The rows are grouped in 4 different ways at once. Each group adds its own fixed numbers to the row, and there is some noise. The rows also spread widely along 14 directions, which tell nothing about the answers.
Some rows, each with its group in each grouping after it:
[ 14  25   8   4  -3  14  10  -6  18 -14   4  12 -23 -20 -21  11   4  20
  14   6  11  -9  23  18 -14  -3  -4  -8  -2   0   5 -16  25  15   8  -1
   1 -14   1 -12  -2] -> z_818 z_738 (3) Y
[ -2  13  16  -4   0   6  -4   7  -5   6   3  10 -11   2  -4   0  -3  -8
   5   7 -17 -15   2  20  11   0   0  -6  -6  -4  -2  11 -18  15  -2  20
  -2 -12   1 -14  -3] -> z_302 z_608 (3) J
[ 17  -6 -12   0   0  -1  -3   2 -12  -6   6  -4   2   6 -12   3 -11   2
  -6  19  -9   3  -6 -13  -1  -6   2   2   2  -9  18 -10   0   4   4   0
   3  -3 -11  11   0] -> z_421 z_73 (2) Y
[-11 -15  13 -11  -5 -35   3  -9 -11  29  -7  -9  21  11  12   1  -3  -7
 -14 -10  13  -6  -6  -8  14  -2  -3   9   9  -5  12  17 -25   1  -1  25
 -10  -8  -4   7  -2] -> z_302 z_318 (0) J
[-13  -1  -2  11  11  11  -7  37   1  -3   9  32 -13   8   2 -29  17  -4
 -17   5 -21  -1  -3   6  16  15  33 -26  -4   3   1 -14   4  -4  -4   0
 -19  18  22 -32   0] -> z_683 z_608 (1) F
[ -5   8  -4   6  13  -4   3  18  16  14   3  39 -17  22  -4   6  -5  -7
   0  13  -3 -17  14 -15  13 -28   8  -6  16   4   9   0  28   4  18   3
 -19   4 -18 -19  -8] -> z_818 z_73 (0) F
[  5   3  17  -5   1   8 -14  18   0 -12  17   4  -8 -13 -20 -32   7  10
 -23 -18  -2   9   0  18   3  -6  16  -1  -4  -5  -3 -25 -18  15 -15   5
 -16   0 -17   9 -11] -> z_720 z_318 (2) F
[-13  -4   6   1   3   6 -11 -17  -4   2  -5 -15   7  -9 -12  31 -21  25
   9  10  10  -3  28  -7   2  10 -14   6  10 -11  17   9   5 -27 -15 -12
   4  -6  22  17  -1] -> z_683 z_738 (1) F
[  6  14   6  15  -9   8   1 -27  10   2  -7 -12 -14 -24   1  15 -13  26
  13   6  22   0   8  -3 -14  -5  -7   6   1   6  12   4   3   5  -5  -9
  -3   1  12  14  -2] -> z_421 z_608 (4) F
[ 10   8 -14   6 -24   8  11 -14  14  10   8  -2  -6  -4  12   6  -6 -25
   7  -4  22   2 -14 -20  -1 -33  -7  15  25  -3 -38  15  -9  13 -15   5
   6  23 -14  25  15] -> z_720 z_318 (4) Y
[ -4  22  22  11  -3   8  -9 -16  18  10 -17  16 -14 -15   7  -3   8   9
  15 -21   4  -5  21  -6  12 -16 -10  -7  12  15  -1  10  -7   7  -8  12
 -17  -6   9  -6  -5] -> z_720 z_73 (2) J
[ 15  22  25   5  -6  26 -26 -21  -5 -32   5  12 -11 -23 -27 -10  -1  21
   5 -23  -2  10  18  -7   4 -22 -24   7   8   5  17 -20 -14   4  -5  15
 -14 -16 -18  12 -11] -> z_302 z_318 (4) F
[ 23  -4 -10   9   4  -5  -1  31   8   9 -13  36  -1  16   8  -3   6 -13
  -4 -13  -7  -3   5   8   7 -32  13  -6  11  11   4 -11   8 -19  14  -8
 -18  -1   2  -4   6] -> z_720 z_318 (2) J
[  9 -13 -15  -4   5   3  31  -2   5   3   2  -2 -11  19 -13  25 -15  -2
  23  27   2 -17   3  11   2   6  -7  15   9 -25 -19  -3  21  19 -15   9
  16 -13  -8  10   3] -> z_720 z_608 (3) F
[ 10   3  -3   4 -13  11 -10 -11   0   5  -9  -1   2 -10   1   9  -7 -10
   9  -2   2   4   4 -15   9 -16  -8   2  16  -2  -5  14 -19  -5 -16   3
   3   7   9  21   6] -> z_720 z_73 (2) Y
[  6  15  -1   6   2   7  -1   4  10 -13   2  13 -15  -7   3  -5  15   0
  11  -6 -11 -11   7  -4   3   3   3 -21   2  14   8  -7   3   5   7   5
  -1 -16   8 -28   5] -> z_302 z_608 (1) Y
[ 24   0 -12  -3 -13   2  -5   7  -1  -2   3  -9  -4 -10  -9   4 -12  -5
   6   7  -2  -4  -9   0   0 -11   7  -1   2  -3   4   2 -16   4  -4   1
   8  -7  -3  11  -2] -> z_720 z_608 (1) Y
[-18   2   1   0   7  -2  11   2  10   7   4  14  -4   7  -1  16   3  -4
   8  11   8 -12  25  -3   8  10  -4  -7  11  -3  -3   5  24   3  -4   0
   1   3  13 -11   8] -> z_720 z_73 (3) F
[ 27   7  -1   2 -21   6   3 -16  -4   0  -5  -8  -6 -24  -2   8  -2   0
   8   4  14   2  -1   8 -13  -7  -6  -3  -6   0   9  -2 -13   5   7   4
   8  -5  13   7  11] -> z_818 z_738 (0) Y
[ 15  -8   4  19  11  25 -25   9 -17   3 -11  23  -1  11  -5  -8 -15  10
 -10   2 -20  12   4   9  10 -19   2   5  -3  -3  20 -15  -5 -32   0 -18
 -25  14  12  10  -2] -> z_720 z_738 (1) F
[  4  15   9  -7   5   3  -8   6   2 -16  24  26  -4   5 -14  -4  12 -13
  -2 -20  -9  -6  23  -5   4 -15 -16  -6   4   6   9 -18   9   8  18  11
  -6 -23 -26 -19  13] -> z_720 z_318 (1) Y
[  3  -5  24   4  -6 -10  10 -28  -8  20 -18 -13   6 -16   1  14  -7  25
   7  -9  22  -1  19  32 -14  12 -17  10 -14  -1  24   1  -5   2   2  -1
 -11 -17  28  11   7] -> z_302 z_608 (4) F
[  0  -1 -14   5   4 -15  10  -8  15  -5  -2  -5  -7   2  15   6  13  -3
  12  -7   6 -12   4 -35   9  -3  -1  -8  22  10  -2  -1   8   4  -4   3
   7 -10  -8  -7   7] -> z_720 z_73 (2) F
[ 19 -10  -4  18  -5  12  17 -26 -10   3 -19   2  -7   5  21   1   9  -7
  20   0  -6   3  -2   4   1   6 -17   2  -2  -1  -4  -7  -7   5  -3  11
   4  -5  23  -3  22] -> z_720 z_73 (4) F
[ -2  14   9  18   5   0 -24 -19 -12   0  11   9   3  12  32   0  -5 -13
 -11 -29 -15   4   1 -28   6 -31 -20   5   6  19  16   4 -19 -24  18 -14
 -15  -7 -25  -7  22] -> z_683 z_318 (1) J
[-10  20  25   0  -3   2  -3 -26  -3  13   5   2  -6 -10   0  14  -4  -1
   5  -5   2  -9  25   8  -3  -4 -23   1  -5  -1   9  13  -7  16  10   9
  -3 -16  -3  -6  13] -> z_818 z_73 (2) Y
[ 19   4   5 -10 -15  -7   0 -15   0  11  -9 -13  -3 -12   8  25  -2 -16
  21 -20   6 -19   8   8   6 -25 -23   6   8   2  -6  17 -29   3  -2  17
  14 -27  -5  10  12] -> z_720 z_738 (3) F
[-12 -18   7 -16  -2  -7   7  15 -16  -9  16  -2  17  -4 -27 -16  16   5
 -22   8   6  10  14  18   0  46   8 -14 -12 -20  11 -23   3   6 -10  15
   0   1  26  -5   7] -> z_720 z_318 (4) Y
[ -1 -11  -3   6   3 -20 -10 -15 -27  14 -16  -8  19   3  13  16  -3   4
  -7  20  -5  -1   8 -21   5  27  -3 -17 -11   2  58  12  -5 -32  20  -6
   5   3  38 -14  12] -> z_720 z_738 (3) Y
[ 10   5   0  -6  -4  20 -29   2 -14 -24   4   9  -4  -2 -26  -2  -9  -3
  -1  10 -27   3   6 -26  21 -11  -5  -5  11  -8  17  -4 -19  -6  -8  19
  -2  -7 -12   5 -13] -> z_818 z_73 (0) Y
[ 28  -5 -15  -4   2 -16  20  11  11  -7   8 -16  -9  16  20  18   3 -13
   9 -23  -5 -20   2  20 -19 -30  -7   7   5   3 -17 -24   3   5  16 -13
   6 -50 -39  -2  21] -> z_683 z_318 (0) Y
[  6   6  -7 -10  -4  -9 -23  15   0  -3   2 -16   0 -16 -30  12 -21  20
  -7  30  -3  -8   6 -20   2  -1  18 -18   4  -5  40   9  -5   0   1   3
   9 -10   0   7 -28] -> z_421 z_73 (2) Y
[ 10  -2 -22   8  14  -4  19  20  20  -6   7  -3 -23  21   0   1  -7   8
   5  30  -8 -16  -8  -6  -7  -9  21  -4   7  -4  -9 -18  30  17   4  -9
   2 -12 -25 -12 -12] -> z_421 z_73 (0) J
[ 11   6   3  -5   6   4 -13   7  -2 -11   6  -2 -10  -3 -17  14  -8   9
   4   4 -10 -15  15   3   2 -13  -6  -3   2  -2  15  -9   0  -4   6   1
   2 -24 -14  -2  -6] -> z_421 z_738 (3) F
[  0  17   1   0  -9   1   9 -12   8  -1  10  27  -6  -6 -16   4  -1  -3
   7  11  21   0   4 -20   7  -1  -8   3  15   0   6   6  15  17   0  17
  -2  16  -2  -2   0] -> z_302 z_608 (3) J

New rows. What belongs after each?
[-10  -9   3  15   6 -10  -3 -16  -6  18 -15 -21  -2   3  22  -5  -7  17
  -2  12  -6  -4  -8 -16  10  16   9  -7  -3   1  21  12 -14  -2  -9   1
  -1   1  17  -6  -8] -> z_720 z_73 (1) F
[ -2   5   2   8   1  10  -3   5  11  -6  -3   3 -10  -8  -4   0   0  16
   5   9   1  -1   7   0   1   6  12  -7   5   2   1  -5   4  -4 -13  -4
  -9   1  12  -1  -9] -> z_421 z_608 (0) J
[ 12   2 -11 -11  -5   8 -13   9   4 -15  12   5   1 -10 -29  24 -17  -1
  11   2   8  -5  20 -11   5 -14  -8   3  16  -4   8  -1   6 -12  -8  -6
   7  -9  -5  20   0] -> z_720 z_608 (1) F
[  1  10 -17   0   7   0  13  -2   4 -18  20  -4 -21   9 -17  27 -12   2
  15  34  -4 -20  13 -16  -6   8  -6  -9   6 -11   5  -2  27  11  12   2
  26 -22 -13 -16   5] -> z_818 z_318 (4) F
[ 16 -23   1  -3   9 -15  10  22   2  -5  -4  -6  -1   5  -1 -20  10  19
 -12 -18  -3  -2  -7  23  -1  -1  20   7  -3  -1   5 -40  -2   7  -8   1
 -23 -22 -16   6 -10] -> z_421 z_608 (0) F
[ 12   2   6   6   1   9  -3 -19  -3  -9   3  -7 -10   0  -3   3 -10   9
  10  -6  -3  -3   2  -6   2 -10 -16  12   5  -4   4  -8  -9   6  -6   6
   3 -18 -18   9  -1] -> z_720 z_318 (1) F
[ 12  17 -10  11  -5   5  13 -14   6   5  -2  10 -23  -5   5  18   3 -12
  28  22   4 -18   8  -9  -3  -4 -12 -16   1   5   4  10  12  12  18  11
  20  -6  14 -25  17] -> z_720 z_738 (4) F
[  4  -4  -7   4   0 -20  17  -4  17  15 -13 -19  -2  -3  12  33 -14  18
  10  -5  21 -17  18  12 -14 -10   1   7   8   4   5   3  16 -12   3 -22
  -4 -21   6  13   4] -> z_818 z_608 (4) F
[ 10  -4  -7   3   3   8  23 -20  -3  -5   6   3 -11  11 -17  21 -16   9
  14  27   6  -5  10   0  -5   6 -16  15   6 -20   1 -10  26  16  -2   5
  10  -7  -8   8   6] -> z_818 z_73 (3) F
[ 13  -1  -4 -12 -11  -9 -14  30  -2  -8   9 -13   3 -17  -1 -10  14  -6
 -18 -11  -5  -6  -5  12  -1  -4  21 -18  -5   5   4 -11 -22  -4  -1  -1
   1  -9   1  -4   1] -> z_421 z_738 (3) Y
[  5  -8  -8  -5  -4  -7  12  44   7  22   5  -9  -5  11  10   2  -8 -17
 -13  15  -2 -15 -12  45  -9  -5  32  -9  -8 -10 -28   6 -10   4  -2 -12
   4  -2  10  -2   4] -> z_302 z_318 (0) J
[ -1  -5   1   6  -1  -5  13 -14   2   7  -7 -11   6   2  18  14   3   7
   0 -10  10  -3  11   6  -6   0  -7   9   4  -2  -6  -5   5 -14  -5 -15
  -5  -3   8   8  18] -> z_818 z_738 (3) Y
[ -6  35  19  -3 -13   8  -7   1  17  -7  14  12 -20 -36 -16  -1  14   5
   2  -6  11  -9  25   7  -6   4   3 -26  -1   8   4   6  -3  19   5  12
   4  -7  11 -20   1] -> z_818 z_318 (2) Y
[-11   8  19  12   6   1   9  -6  13  25  -7  21 -14   4   6  -1   0   9
   2  -1  14  -7  15  13   1  -8   0   1   1   2   4   2  13  11   5   2
 -19   4   6 -11  -2] -> z_720 z_318 (0) F
[  9  12   3  12 -13   4  -4   2  10   3 -12  -1  -7 -18  19   0   7   3
  -4 -15   6  -1   2   6  -3 -10  11 -11   4  13   1   5 -14 -10  -4  -9
  -5   4  19  -1   5] -> z_818 z_318 (3) Y
[ 22  15  -2   1  -6  17   5   3  18 -21   8  -2 -25 -28 -28   1   4  22
  14   7  13  -5   9  11 -13  -4   6  -7   3  -4  -7 -21  11  22  -9   3
  10 -11  -3   4  -8] -> z_421 z_738 (2) F
[ 17   8   1   7 -22   1  -9 -12   0 -24   9 -25  -5 -41  -3 -26  14  21
 -10 -10  14  16 -18 -14 -10  14  13 -14  -6   9  15 -16 -25  13 -12  10
   6   0   5   4  -6] -> z_421 z_318 (1) Y
[ 13  14  10  -1   7   3 -19  11   4 -27   4   4  -8 -17 -16 -11  15  23
  -6 -18 -10  -1  21   5  -4  -3   4 -17  -6  12  30 -33   5  -8   9 -10
 -12 -23  -9 -14  -9] -> z_720 z_738 (3) Y
[  9   0  -8   9   5   8   1  19  12 -13  -6   8 -20  -2   0 -16  12   6
   4   1 -14  -9 -11  -4  13   0  23 -14  12   2 -10 -10  -6   8 -17   7
  -2  -2   3  -8 -11] -> z_302 z_608 (2) F
[ 17   4  -8   5   7   4  -4   4   7 -17   5   2 -19  -3 -28   5 -18  28
   5  24   2  -4   1 -14  -3 -11  10   2   5  -4  26 -19  18  10   2  -3
  -5 -10 -22   7 -25] -> z_421 z_608 (0) F
[-10  19   4  12   0   1 -10  -2  21  13 -11  19 -20  -3   7   9  -4   1
  11  -3   0 -19   5 -30  23 -26   7  -7  28  10  -1  27  -7   1  -8  10
 -10   5  -5  -5 -13] -> z_818 z_608 (2) F
[ -8   7  -7   6   1  -6   2   2  19   2   0 -20 -17  -8   9   6  -7  11
   7   9   5 -16  -9 -18   5   0  17  -6  17   1 -11  15  -7   8 -20  -4
   9  -2  -3   4 -13] -> z_302 z_608 (2) F
[ -1  -5  17   6   1   8 -21  -3  -1 -11  -9 -12   3 -17  -2 -13   1  27
 -11 -24   3  12  11   0   6  -2   4   2   6   3  13 -15 -20 -18 -22  -8
 -20  -3   5  20 -14] -> z_720 z_318 (0) F
[  7  -7   4   4   3  15 -10   4 -28   7   4  -2  -1  14   0 -10 -12 -12
  -9  21 -27   3 -12  18   6   3   0   3 -16 -18  -3  -3 -24  -4  -2   5
   0   5   6   1   8] -> z_720 z_738 (4) J
[  2   0   6   1   6   5 -25  23 -10  -1   9   9   0  12   3 -19  -3 -11
 -24 -14 -30   1 -10  -1  17 -20  15   1   4  -2  -3  -6 -28 -10  -8  -3
 -22   1 -22   5  -1] -> z_818 z_608 (2) Y
[ -4 -14  -5  10   5   3  -9  -1  -8 -16  -2 -19   7 -11   6 -10   8  17
 -10   1  -3  15   3 -14   3  28  12 -13   2   0  12 -14  -7 -18 -22 -17
   0   8  25   9   6] -> z_720 z_73 (2) F
[ 10  15   1   5 -14   6  14 -15  22  -7   5 -14 -14 -19   6   1   3   9
   6 -13  20  -2   2   5 -13 -14  -2  10   9   2 -23  -8   2  20 -15  -7
   0  -2 -14  14   4] -> z_818 z_73 (3) Y
[ 23 -11 -28   0 -14  10  -1  28   9  -7  -1 -15   7  -6   8  18   0 -14
   1  -4   3  -2   2  15 -11 -21  11  -3  12  -1 -31  -9  -3 -30 -12 -29
   8   1  17  24  23] -> z_421 z_738 (4) Y
[  9   9  -8   6   1  11   8  22  28   9   0   6 -23   5   9   5  -6   0
  10  -6  -5 -18   2  25  -6 -29  15   2   8   1 -30  -4   7   7  -7 -14
  -9 -11 -12  -3  -2] -> z_683 z_608 (1) Y
[ 10 -17  -3  12   1  -4  13 -22 -21  20  -4  -5   5  23  13  -4 -15  -3
  -8  13  -6   8 -19  -1  -2  -3  -9  21  -3 -18   6  -5 -10  11   0   6
  -6   5 -11  15  11] -> z_683 z_73 (2) Y
[-10 -19   3   7  10  -7  13 -23 -22  16   0  -7  16  19   7   8 -10   4
  -6  18   0   8   3  -3  -1  28 -11  12  -7 -17  19  -1   7  -6   0  -8
  -4   7  14   9  20] -> z_720 z_608 (2) Y
[  8  -5  -5   4   4  -4  -4  10  -3   4  13 -14 -10   3   5 -17  -6   0
 -17   6  -3   0 -21   0   0 -11  18   3  -2  -7  -7  -9 -15   8  -6  -9
  -2   9 -21   9  -2] -> z_720 z_738 (2) F
[ -6  -5   5   3  -4   2  15 -24  -2   1   6  -6   1   6  -4  -2  -4   6
   0  10  14   5  -7 -15   2   7  -9  16  13 -18  -8  -4   0  17 -15  18
   0   6 -10  14   0] -> z_302 z_318 (0) Y
[  3  15  10 -12  -8  12  13   4   2  -5  20  11 -19 -16 -29   1   9  -5
  11  18   9 -13  15  29  -9  14  -6 -13 -10 -13 -11  -7   7  34   4  24
  15  -9  11 -19   7] -> z_302 z_738 (4) F
[  9   9  14   9  -8  28 -10  -8 -15  16  10   2 -17  -7 -11 -12 -21  -2
  -7  24  -1   8 -12  26  -4 -11   0  10 -17 -18  -8   3 -21  17  -4   3
  -5  25   3  12   0] -> z_720 z_738 (4) F
[ 16   7  14  20  -8  16   5 -43  -8   3 -12   8 -10  -4   8   8 -10   6
  13  -8  12   7   1  -5  -2 -17 -26  22   6  -3   5   0 -10   5  -1  10
  -8  -2  -5  16  10] -> z_818 z_318 (0) F
[ 12  13  -3   7  -3  18  -9  22  20 -12 -15  31 -16 -10  -6   3  13   0
  17 -14  -8 -10  19   3  12 -21   6 -17  19  16  -6  -6   5 -11  -6   3
 -12  -7  19 -10  -3] -> z_302 z_608 (4) F
[ 13   6   9   2  -5   0   1  -7   1  -7  -2   6 -10 -10  -7  -5   4   9
   4  -9   8  -1   4   1   0  -8  -4  -2   4   4  13 -11  -7  12   2  13
  -4 -13  -4  -2  -5] -> z_302 z_318 (0) F
[  6  -5   6  12   3  31 -13  -1 -14 -17   2  -3   1   1  11  -9   7  -2
  -1 -14 -28  10   9  16  -1   3 -10   0  -8  -1 -11 -21 -15 -15 -13 -12
  -8  -9  12   2  21] -> z_421 z_73 (1) Y
[ 13   8 -10  -2  -5 -11  12  -9   9  11  -2 -11 -15  -6   1  31  -8  -7
  25  19  13 -25  11  -3  -7  -8  -9  -8   3   1   8  15   6   9  16   3
  22 -20   2 -10   8] -> z_720 z_738 (0) F
[  8   3   4  13   7  -6 -13  16  12  -2 -17 -15 -18 -17   6 -17   3  38
  -5  -1 -11 -10  -2   3   1   0  31 -22  -7  14  28 -12  -8   2  -4  -4
 -11 -19   9 -16 -30] -> z_421 z_73 (1) F
[ -1 -14   5 -11  -3  17   4  -7 -18 -16  28 -24   5   0  -4   0   3 -15
  -3  -7  -7   3  -1  18  -3  12 -16  16  -2 -25 -41 -13 -26   9 -29   5
  15 -10 -11  23  30] -> z_421 z_738 (2) F
[ -7   8   1  -8 -14 -13  12 -13   4  24  10 -39  -6 -12  16  28 -18  -8
  12  11  12 -23   1  19 -16   8  -5  -2  -8  -8 -10  30 -19  16  -1  -1
  24 -22   5  -1  15] -> z_683 z_608 (1) Y
[ -2 -18  -1   0   4 -14   1  16  -3  28 -10  17   9  18   7  -5   0 -12
 -13  -4   1  -2   0   0  17 -14  10   3  10  -3   3   3  -6  -4  -4   6
 -18  11   5   7   2] -> z_720 z_73 (2) F
[-14  10   2   0  -3 -12  -8   6   5  18   6   2   1 -11  -2  19  -7   3
  -8  12  19 -10  20  -5  -5  -4   4 -13   1   6  20  13  11 -12  14 -11
  -3   9  18  -7   7] -> z_421 z_738 (4) F
[ 18  -1   0   2  -8  19 -15   0 -23 -30  15   2   7  -8   2 -16  19 -20
  -8 -20 -21  18   0  -1   3   7 -10 -11  -5   1  -1 -22 -29 -10  -5   1
   6  -5   5   1  32] -> z_720 z_318 (2) Y
[  3  -1  22  12   0  19 -15 -34 -30 -13  -3 -17   7  -1  18  -8   0   6
  -1 -21 -25  14   2   7   0   6 -29  12 -12  -2   8 -11 -35 -11  -8  -3
 -11 -17   3   8  21] -> z_302 z_608 (4) Y
[-11 -10  -9   9   8  -7   1  32   3  15 -10  14  -8  16  20 -13  13  -9
 -10   5 -17 -11  -2   5  15   1  26 -22   4   3  -3  -1  -1  -6  -1   3
 -12   6  21 -26   0] -> z_683 z_73 (4) F
[  1  -2   8  -2   1   3  23 -31   4  -3   7 -15   1  11   3  22  -4   0
  16 -16   9  -8  14   2  -8  -9 -34  28  18 -15 -29  -6   4  13 -13   4
   7 -29 -27  21  20] -> z_302 z_318 (2) Y
[ -5   6   9  12  23   6  -3   8   0  -5   2  -6 -18  12   4  -9   2  24
  -5  12 -28 -13   4  12  -4   8  12 -13 -10  -4  11 -17   7   2   7 -14
  -7 -21  -7 -22  -7] -> z_302 z_738 (2) Y
[  7  -8   0   2  -7 -15 -19  18   3  -2 -22  -9   6 -17  12 -20  16  12
 -12 -23 -10   1  -5  -8  16   0  25 -21  10  13  14  -3 -32 -14 -18   9
 -14  -9  18   0 -17] -> z_683 z_73 (2) J
[ 13  -8  -8   1   2  -4  -3   3   5  -2 -15  14   1   1 -12   6   2   6
   9  -3   1  -2  13 -18  14 -11  -1  -3  19   2  16  -7   6  -7  -6   9
  -6  -6   3   9  -8] -> z_720 z_73 (2) F
[ -9  -7  10   2   7  -9  -4  -7 -19  17  -1 -11   6  13  12  -4  -7  -1
 -10   5 -16  -5  -1   4   6   7  -3   3 -11  -7  17   4 -15   0   5   2
 -11  -8  -2  -3   6] -> z_720 z_608 (4) Y
[  9 -11   6  -3  -5   8  -9  -8 -16 -13  -9   4   7   4 -11  -8   7   1
   0 -10 -20   4   8  -7  17   0 -14   5   8 -10   7 -14 -17  -3 -12  27
 -10 -15  -2   8  -1] -> z_818 z_73 (4) Y
[  8   5   7  18   8   8  -2 -16   4   8 -11  13 -10   7   1   3 -13  14
   6  -1   1   0   4 -11   4 -28  -9  15  13   2   9  -3   5   3   0  -4
 -16   1 -14  12  -7] -> z_302 z_73 (2) F
[-11   1   1  12  16   4  14 -17  -3  -3   3 -20 -21   8   6  15  -8  14
  19  28 -17 -20   2  -4  -1  28  -6  -5  -5 -12   1   4   6  17  -6   4
  16 -23   1 -17   4] -> z_421 z_608 (2) F
[ 19  11  -2   9  -2  15  -3  -6  -7   3   6   1 -14   3  -5   4 -20   0
   2  24 -10   0  -3   8  -7 -14  -3   3  -9  -7  11  -3  -1  12   9  -9
   3   3  -9   2   1] -> z_720 z_73 (3) Y
[  2   2  15   9 -11  21   3  -1   5   5 -12   4  -1 -19  23 -13  25  -8
   3 -28   4  11  16  35  -6   7  -1 -10  -8   9 -22 -11 -17  -3 -14  -7
 -13   5  39  -3  26] -> z_720 z_73 (0) Y
[ 11  -9  15   0   4   3  -1 -42 -25  -7  -9 -36  -4  -3 -23  15 -29  36
  17  22 -10  -3   6   4  -3  23 -24  18 -13 -24  32  -5 -14  13 -11  17
  10 -35  -6  19 -16] -> z_720 z_608 (4) F
[-21  -1  13   2   4  11   1  -6  -7  10   9 -13  -3   6  13  -1  -3  -7
  -2  11 -10  -2   7  15   2  19  -2  -2  -9 -11 -18   7 -13   5 -14  -4
   0   0  11  -4  14] -> z_720 z_73 (0) J
[ 10  -2   9  -8   7 -12 -11   8  -1  -5  -7   2  -4  -4 -31  -9  -6  29
  -5   6  -9  -6   7  -3  10   3  11  -6   1  -7  39 -13  -2  10  -1  19
 -13 -21 -12   1 -32] -> z_720 z_608 (2) Y
